The rows of a group lie close to one hidden flat surface of 5 dimensions, which passes through zero. Surfaces can cross.
In the rows, zero is written as 128.
Known rows, each followed by its group:
[ 72 141 126 128 145 118 115 156  92 149]
kuli
[121 136 153 135 107  87 116 139 160 161]
lod
[125 107 151 143 151 134  99  96 152 136]
gilof
[116 130  74  79 169 154  37 138 118  69]
lod
[ 88 117 172 165 104 138  65 141 149 160]
kuli
[ 58 187  95  78 121 112 108 180  78 155]
Pip
[125  98 156 109 123  96 145 135 110 113]
Met
[ 63 127  90 159 204 185  72 106 122 131]
madog
[ 54  38 124 135 183 149  87 132 112  71]
Met
[170 100 132 163 151 133 127 101 159 113]
kuli
[ 74 136 121  92 102 109 109 172 114 133]
Met
[140 102 146 139 169 116 148 117  87 116]
Pip
[114 137  78 129 127 142 146 162 115 107]
gilof
[116 110 121 137 141 129  98 190  62  83]
Pip
[133 144 123 124 133 115 154 135 103 135]
gilof
[138 102 166 129 146 116 123 103 118 126]
Pip
[106 137 174 147  82 147 120 138 116 162]
kuli
[138 124 133 163 132 112 157 133 126 143]
Met
[ 97 112 133  56 114 114 108 140 106 100]
lod
[169  81 166  84  90 131 136  97 142  82]
kuli
[ 99 159 136 130  99  96 188 153 107 181]
lod
[102 147 141  98  83 120 127 153 112 143]
madog
[125 160  92 110 113 129 128 142 138 134]
kuli
[149 112 118 154 151 170 196 100  85 107]
lod
[170  98  95 200 163 149 149 167  86  79]
Pip
[173 118 105 114 149 104 151 120 137  95]
madog
[114  91 165 100 109 136 105 115 126 111]
madog
[ 83  90 157  71 160 115  92  99 111 114]
gilof
[130  93 171 141 105  86 145 147 134 129]
Met
[166 107 192  49  71  89 144 126  99 103]
gilof
[166 121 116 110 122 113 125 126 159 105]
madog
[141 105 151 182 154 148 137  98 126 134]
madog
[150 111 132 138 136 144 109 112 144 112]
lod
[114  97 136  97 115 126  91 172  87  80]
Pip
[129 138 127  98 108 140  99 120 141 123]
Met
[135  74 142 104 117 133 119 120 140  81]
gilof

New rows, each followed by its group:
[ 62 160  96 156 170 151  79 125 151 172]
gilof
[151  71 189 160 161 119  83 135  84  96]
Pip
[121 148 118 154 180 115 161 133  76 147]
Pip
[135 152  90 133 144 132 192 108 136 145]
Pip
[228 111  89 152 168  99 159 106 180  88]
madog
[142 165 110  70 138 120 172 120  78 126]
Met
[120 110 160 114 114 124  77 142 122 117]
Pip
[108  99 145 101 132 128  96 112 140 111]
gilof
[136 179 109 106 124 111 164 137  99 150]
Met
[ 95 144 110 120 161 116 160 145  71 138]
kuli
[155 149 137 140  73 148 120 123 168 145]
kuli
[120 121 103  95 129 128 162 135 105 101]
Pip
[120 162 104 136 126 136  72 147 163 145]
lod
[142  98 142 167 173 122 134 109 127 122]
kuli
[101 124 172  98  64 102 174 136 121 155]
lod
[151 108 126 162 153 136 153 112 132 117]
gilof
[112 152  42 102  58 154 146 214 120  81]
gilof
[128 124 135 164 163 130 117 101 138 147]
gilof
[131 117 138  83 124 117 172  75 156 136]
Pip
[161 115 112 122 159 123 164 110 122 101]
kuli
[133 146 146 121  60 149  95 134 171 144]
kuli
[121 143 131 130 141 124 134 120 123 149]
Pip
[139 111 132 147 137 131 118 141 108 108]
Pip
[101 127 133 147 144 146 125 122 111 144]
madog
[131 144 125 119 147  90 200 145  70 141]
Met
[130  70 176 138 148 120 109 105 128 106]
kuli
[187  89 134 162 127 135 168 117 134  91]
gilof
[134 173 105 193 154 131 174 138 108 172]
madog
[164  99 141 135 103 142 126  97 181 107]
Pip
[138 170  91 143 126 119 142 149 137 150]
madog
[147  89 161 165 179 116 125 137  62 101]
Pip
[ 99 102 124 109 183 102 148 133  75 107]
kuli
[165 133 152 140  90 113 147 135 144 138]
madog
[117 129  71  79  87 145 152 160 134  84]
Pip
[147  93 147 108  97 135 115 104 171 107]
Pip
[153  93 128 169  93 154  55 189 133  74]
Pip
[152 119  93  93 158 106 137 126 134  88]
madog
[164 160 162 113 113  94 167 127  92 158]
gilof
[176  67 150 138 118 139 129 110 149  77]
Pip
[134  97 153 113 101 154 168 107 107 107]
lod
[173 168  98 198 156 144 212 119 106 161]
kuli
[ 90 156 109 103 110 125 140 153 104 146]
lod
[142 154 128 144 103 143 149 129 131 148]
kuli
[162 165  85  75 108 132 199 129 103 111]
kuli
[ 63 199 103 140 132 136  71 143 154 197]
gilof
[132 152 137 174 101 128 143 133 156 173]
lod
[118 117 205  85 161  88 149  38 135 179]
Pip
[136 177  71 116 126 131 143 144 139 134]
kuli
[ 84   4 151 157 181 151  82 109 133  56]
Met
[171 123 137 180 118 148 138  83 205 146]
Pip
[178 133  90 197  91 169 132 128 210 124]
Pip
[133 120 157  42  75  99 137 150  94 102]
gilof
[129 112 146 156 157 126 155 119  96 131]
kuli
[112 154  82 133 173 143 176 137  64 127]
lod
[117 121 121 145 173 116 148 127  95 127]
kuli
[116 185  54 162  97 157 116 190 143 135]
Pip
[158 122 155 121  87 110 144 130 143 132]
madog
[146 115 109 152 157 185 232  94  51 102]
lod
[153  76 155 100 134 147 106  89 139  80]
Met
[126 111 158 104 102 115 143 130 108 122]
madog
[115 165  98 117 128 120 137 151 118 143]
madog
[168  79 147 189 130 156 102  93 193 109]
gilof
[100 147 174 106 133 105  97 105 129 176]
Pip
[114 112 202 117 145 103  78 108 114 152]
Pip
[156  66 143  89  97 131 139 131 123  59]
gilof
[156 126 135 138 136 131 174  67 175 150]
Pip
[137 147 101 152 184 103 106 140 130 137]
lod
[133 153 113 159 128 153 105 122 156 146]
Met
[ 97 140 142 104 158 105 127 136  74 142]
Pip
[104 118 145  76  90 124 130 135 112 118]
lod
[ 96 128 133  80 106 126 156 138  91 120]
lod
